All groups share one centre, and each spreads out both ways along 11 directions, with some noise.
In the rows, zero is written as 128.
Known rows, each followed by its group:
[ 94  93 174 137  97 182 144 120 159 147  69 100 108 120 153 101  81 112] => C
[ 97 114 158  71 120 143 158 150 158 113 100 106 140 120 188 171 148 169] => G
[126  95 127 158  80 117 124 112 110 110 156  70 149 143 170 150 150  93] => G
[ 97 143  98 124  90 111 101 127 124  87 155 115 184 120 135 154 125 132] => Q
[146 155 119  97 157 113 147 135 162 122 104 175 160 176 181 155 158  79] => Q
[130  98  70 158 116 174 149 180  99 107 131 115 136 137 122  98 131  84] => L
[107 125  71  91 144 190 119 147  57 141 148 151  90 131 132 127 148 160] => C
[174 120 170 174 184 117 129 155 131 138  84 108  96 131 169 134 167 145] => L
[149 116 133 173 124 122 126  97  91 142 133 172 130 163 144 103 107 108] => G
[110 184 105  74 143 149 104 119 175 159  77 176 111 130  85 116 116  98] => L
[135  98 137 101 164 109 101 156 156 146  74 171 105 175 152 132 165  76] => L
[150 133 105 128 130 119 138 146 130 134 120 159 129 109  66 101 111 131] => G
[136 144 140 139 132 185  94 132 141 113 103 105  83 140  72 120  77 130] => C
[ 77 124  95 151  67 172 114 119 131 136 138  70 138  85 116 104 119  78] => G
[110 121 150  84 102  86 113 109 153  70 140 125 134 152  99 159 153 201] => L
[131  98 153 137  95 137 193 132 138 109 105 104 171 125 175 137 136 183] => L
[100 104  71  83  78 203 141 149  84 129  89 142 146 140 167 142 140 169] => C
[ 95 127  99 145 160 132  97 170 145  73 137 158 142 158 115 100 145  97] => L
[122 132  80 119  98 128 153 144 141  89 117 152 176 160 125 122 165 114] => C
[ 88 120 165 122 161 130 116 142 191 150  76 153 102 106 104  77 113  93] => Q
[128 109 115 165 150 107 131 211 143 143  88 125 164  72 168 114 142  83] => C
[165 141 140 102  82 138 116 106 160 127 113  95 133 154 119 179  66  81] => C
[153  86 116 162 121 114 127 178 126 100 157  75 131 133 113 135 111  68] => L
[136 112 106 101 112 128 146 146 159 123 108 131 108 149  73 115 157 112] => G
[ 93 113 155  86  72 144 108 130 174 106  49 121 171 150 190 173 106 140] => L
[145 159 113 101 176 189 134 175 108 181  87 141 100  62 129 127  90 164] => L
[158 165 117 165 131 105  85 147 153 111 110  93 146 124 125 148 134  88] => Q
[130 142 130 109 138 161 104 139 163 116  66 169 106 173  78 108  81 103] => L
[198 148 146 160 120 156  79 133 106 131 128  60  98 146 130 184  52  82] => C
[160  78 165  90 145  92 115 136 124 150 116 148 101 168 176 176 119  89] => G
[148 120  97  84 119 133 104 146  96 118 175  80  94 112  80 170 144 179] => C
[137  96 134  87 108 145 101 172 143 126  56 134 113 155 127 146 113 137] => G
[129 103 178 100 164  70 150 140 172 140 108 161 127 111 131 124 129 137] => Q
[152 139 143 165 138  78  89 145 140 104  91 103 146 134 153 156 197 160] => Q
[133 146 129 180 100 122 125  88 105 116 134 133 155 120 113 107  86 160] => G
[107  90 120 141 103 133  94 138  86 106 140  89 117 132 150 142 177 181] => Q
[ 88 138 133 109 118 131 148 108 159 165 113 146 122  92 104  88 140 128] => G
[174 127 122  98 132 124 140 125 143 177 157 109  74 118  68 129 109  67] => Q
[126 124 108 175 144 169 109 192 135  75  99  86 109 132  90 103 160 163] => C
[109  56 164 111  76 109 100 124 128 107  97 117 130 155 137 149  91 150] => Q
[143 124 120 152  84 167 136 113 107 152 117 101  97  84  49  88  82 175] => Q
[131 108 162 140 155  74 138 121 118 132 156 124 130 114 156 132 163 163] => L
[ 93  77 127  93  45 157 150 112 144 143 115 109 135 126 126 124  73  89] => G
[108 139 135 134 134 146 100 136 140 149  63 137 110 105 124 102 146 154] => G
[130  96 124  56 143  90 150 141 127 169 163 140 113  92 127 158 158 142] => C
[115  96 138 113 142 139 154 147 130  79 186  78 111 136 109 137 138 156] => Q
[132 171 125  80 112  89 123 100 154 121 108 182 156 143 110 146 131 166] => C
[147 131 192 159 141  74 164 103 144 144 170  93 152  72 157 145  89 138] => L
[134 155 174 119 144 168 100  74 122 142  97 161  78 152 107 120  44 164] => C
[ 82 138 137 112 107 103 127 112 169 161 121 155 142  60  73  80  79 122] => Q
[154 188 105 179 113 153 155 137 124  94 115 101 166  94  84 106 118 200] => Q
[102 151 106  99 119 184  82 145 138  91  61 146 114 160  96 129 137 193] => L
[133 133 127 156 133  76 132 169 168 113 102 120 173  97 118 119 151 125] => C
[197 112 194 184 175  66 132 122 144 149 129 100  81 120  91 114 115 124] => G
[ 96  88 109  39 146 198 125 163 107 125 116 181  88 164 123 133  68 119] => Q
[ 96 170 139 131 156 115  87 124 169 110  90 116 120 116 124 116 228 195] => G

New rows. What belongs after each?
[165 131 137 146 138 126 123 130 103 133 138 113 127 127 145 149 108 128] => C
[166 122 145 178 128 181 103 131  99 165  83 110  90 124 126 120  51 111] => L
[188  91 154 149 139  68 144 145 111 132 117 130 137 134 147 144 144 148] => G
[122  76 149  88  95  87 107 100 124 163 151 130 118 152 165 167 108  60] => G
[157 159 155 132 146 131 120  89 107 206 103 124  87  91 139 134 137 163] => L
[148  57 201 114 149  77 112 131  82 129 127 131 100 127 180 173 138 224] => L
[107  96 157 168 146 131 146 172 149 121  75 122 135  85 139  81 129 162] => C
[ 83 169 110  96  96 145  71 109 158 127  92 127 149 131 148 150 160 119] => L
[101  86 147  91 156 106 128 154 140  92 154 122 132 165 182 165 143 105] => Q
[105 113 128  72 121 127 111 127 160 145 108 160 103 135  81 114 112 103] => Q
[116 133 165 144 137 135 114 118 113 114 108 116 130 118 154 140 110 199] => L
[123 147 100 133 127 105 104 141 117 128 183  94 163 108 170 169 139  60] => Q
[182 146 194 161 181  92 133 124 156 135 146 100  91  96  65 122  77 152] => G
[119  92 172 138 134 105 166 135 172 127  92 117 128 132 149 115 179 140] => C
[ 98  61 176 103 112 114 105 129 160 162  95 142  97 134 134 119  79  78] => Q
[158  97 128 142 103 161 183 136 116 130 128 119 123 127  89 103  66 130] => L
[101 154 120  87 158 180 148 151 173 112 169  90  98 117  90 127 125  89] => G
[147 155 132 113 165 130 146 171 139  73  93 168 186 158 183 166 106 167] => Q
[140 116 123 189 110 144 160 114 134 134  80 156 118 150  86  56 136 130] => G
[ 69 107 158 137 116 129  89 123 165 169  94 146 119  83 117  85  59  64] => Q
[133 151 106 204 193 131 117 166 114 118 126 125 117 132 148  86 208  95] => L
[151 139 139 173 124 110 172 114 185  81 124 112 142 162  74  92 148 120] => L
[150 176 100 139 110 176 172 135 119 117  98 146 165 125 117 112  85 168] => Q
[163  82 160 172 110 105 129 113  86 114 147  77 112 137 137 144 137 180] => L
[129 105  63 109 176 161 130 223 105 113 111 178 109 122  81  92 141 151] => C
[120  77 133  98 123 122 148 165 147  75 125 157 147 157 102 126  82 138] => L
[ 84 132 105 126  84 161 132 133 146 118  93 116 164 109 140 114 142 133] => C
[145 142 143 126 129 120 169 123 163 150 131 125 117  97  66  97 102 134] => Q
[ 94  65 186 119 134  93 149 136 159  85 127 131 158 165 204 153 116 122] => Q
[ 99 107 165  63 101  87 149 121 178 118 134  93 153 101 139 168 155 167] => G
[114 168 118 156 129 158 160 154 148  63 162  88 173  96  92 116  76 156] => Q
[110 142 118  93  97 120 141 121 157 109 157 122 155 104  87 132  96 130] => L
[106 172 101 128 149 118 119 123 135 145 108 200 164 131 151 107 148  85] => C
[132 160 138 135 153  95 143 109 155  81 169 106 130 148  97 128 202 164] => G
[ 97 129 127 157 169  87 149 164 159  80 175 139 179 107 137 112 129  94] => L
[136 153 125 164 177 152 123 167 139 150  69 139  99  99 102  84 150 154] => G
[ 86 190 120 147 137 171  92 112 124 106 154  92 132  94 117 123 104 144] => G
[ 82  98 122 118  76 175 141 147 143 133 113  77 136  86 130 114 115 133] => C
[131 190 114 168 146  87  83 129 155 108 137 105 155 105 126 139 196 133] => C
[153 163 164 185 155 104 173 114 193 158 102 112 131 105 111  84 138  78] => Q
[162 116 157 106 153  57 108 120 109 131 183 123 127 146 174 193 144 105] => G
[112 118 182 141  68 112 126  50 156 130  93 139 148 173 168 132 109 121] => L
[151 102 119 115 150 153 107 171 100 175  94 127  96 109 156 146 116  96] => L
[106 151 132  95  98 143 130 121 159 100  85 127 157 136 139 143 173 191] => L
[155  88 157 138 141 126 113 163 120 118 129  67 111 158 192 185 155  90] => G
[113 127 131 124 148  92 130 151 114 124 173 121 171  87 190 162 126 128] => Q
[122 136 105 137 101 142 144 133 112 167  97 173 153  70 100  83  61 152] => G
[ 85 158 145  93 110 101 123 111 153 113 140 108 165  75 132 156 130 201] => G
[ 80 154 132  99 170  94  93 137 155  74 141 163 144 131 115 133 167 177] => L
[120 123  94 123 127 140 194 130 107 134 152 169 160 128 151 106 148 125] => G
[133 149 103 143 131 181  80 177 129  83 129  54 120 125 125 164 117 121] => G
[ 98 168 124 133 135 129  99 110 132 157 105 162 127  78  96  90 112 158] => G
[139 104 123 131 115 101  61 149 144 128 124  66  97 134 125 159 168  78] => G
[ 98 169 122  88 163 131  94 137 152 147 126 141 108  85 111 130 145 141] => G
[124 104 143 118  80 139 178 105 111 127  79 175 164 137 155 122  95 198] => Q
[128 108 128 141 113 126 110 124 106 141  61 156 138 156 200 140 174 145] => Q
[132 105 171  98  80 102 144 102 154 131 146  54 121 101 123 166 136 170] => C
[148  96 107 165 127 160 123 148 100 120  95 119 102 174 135 115 189 141] => L
[107 125 115 106  52 150 129  89  79 155 152  92 155  75 172 161 118 189] => L
[ 96 143 150 128 155 109 145 143 154 147 117 163 173  89 175 117  88  97] => Q
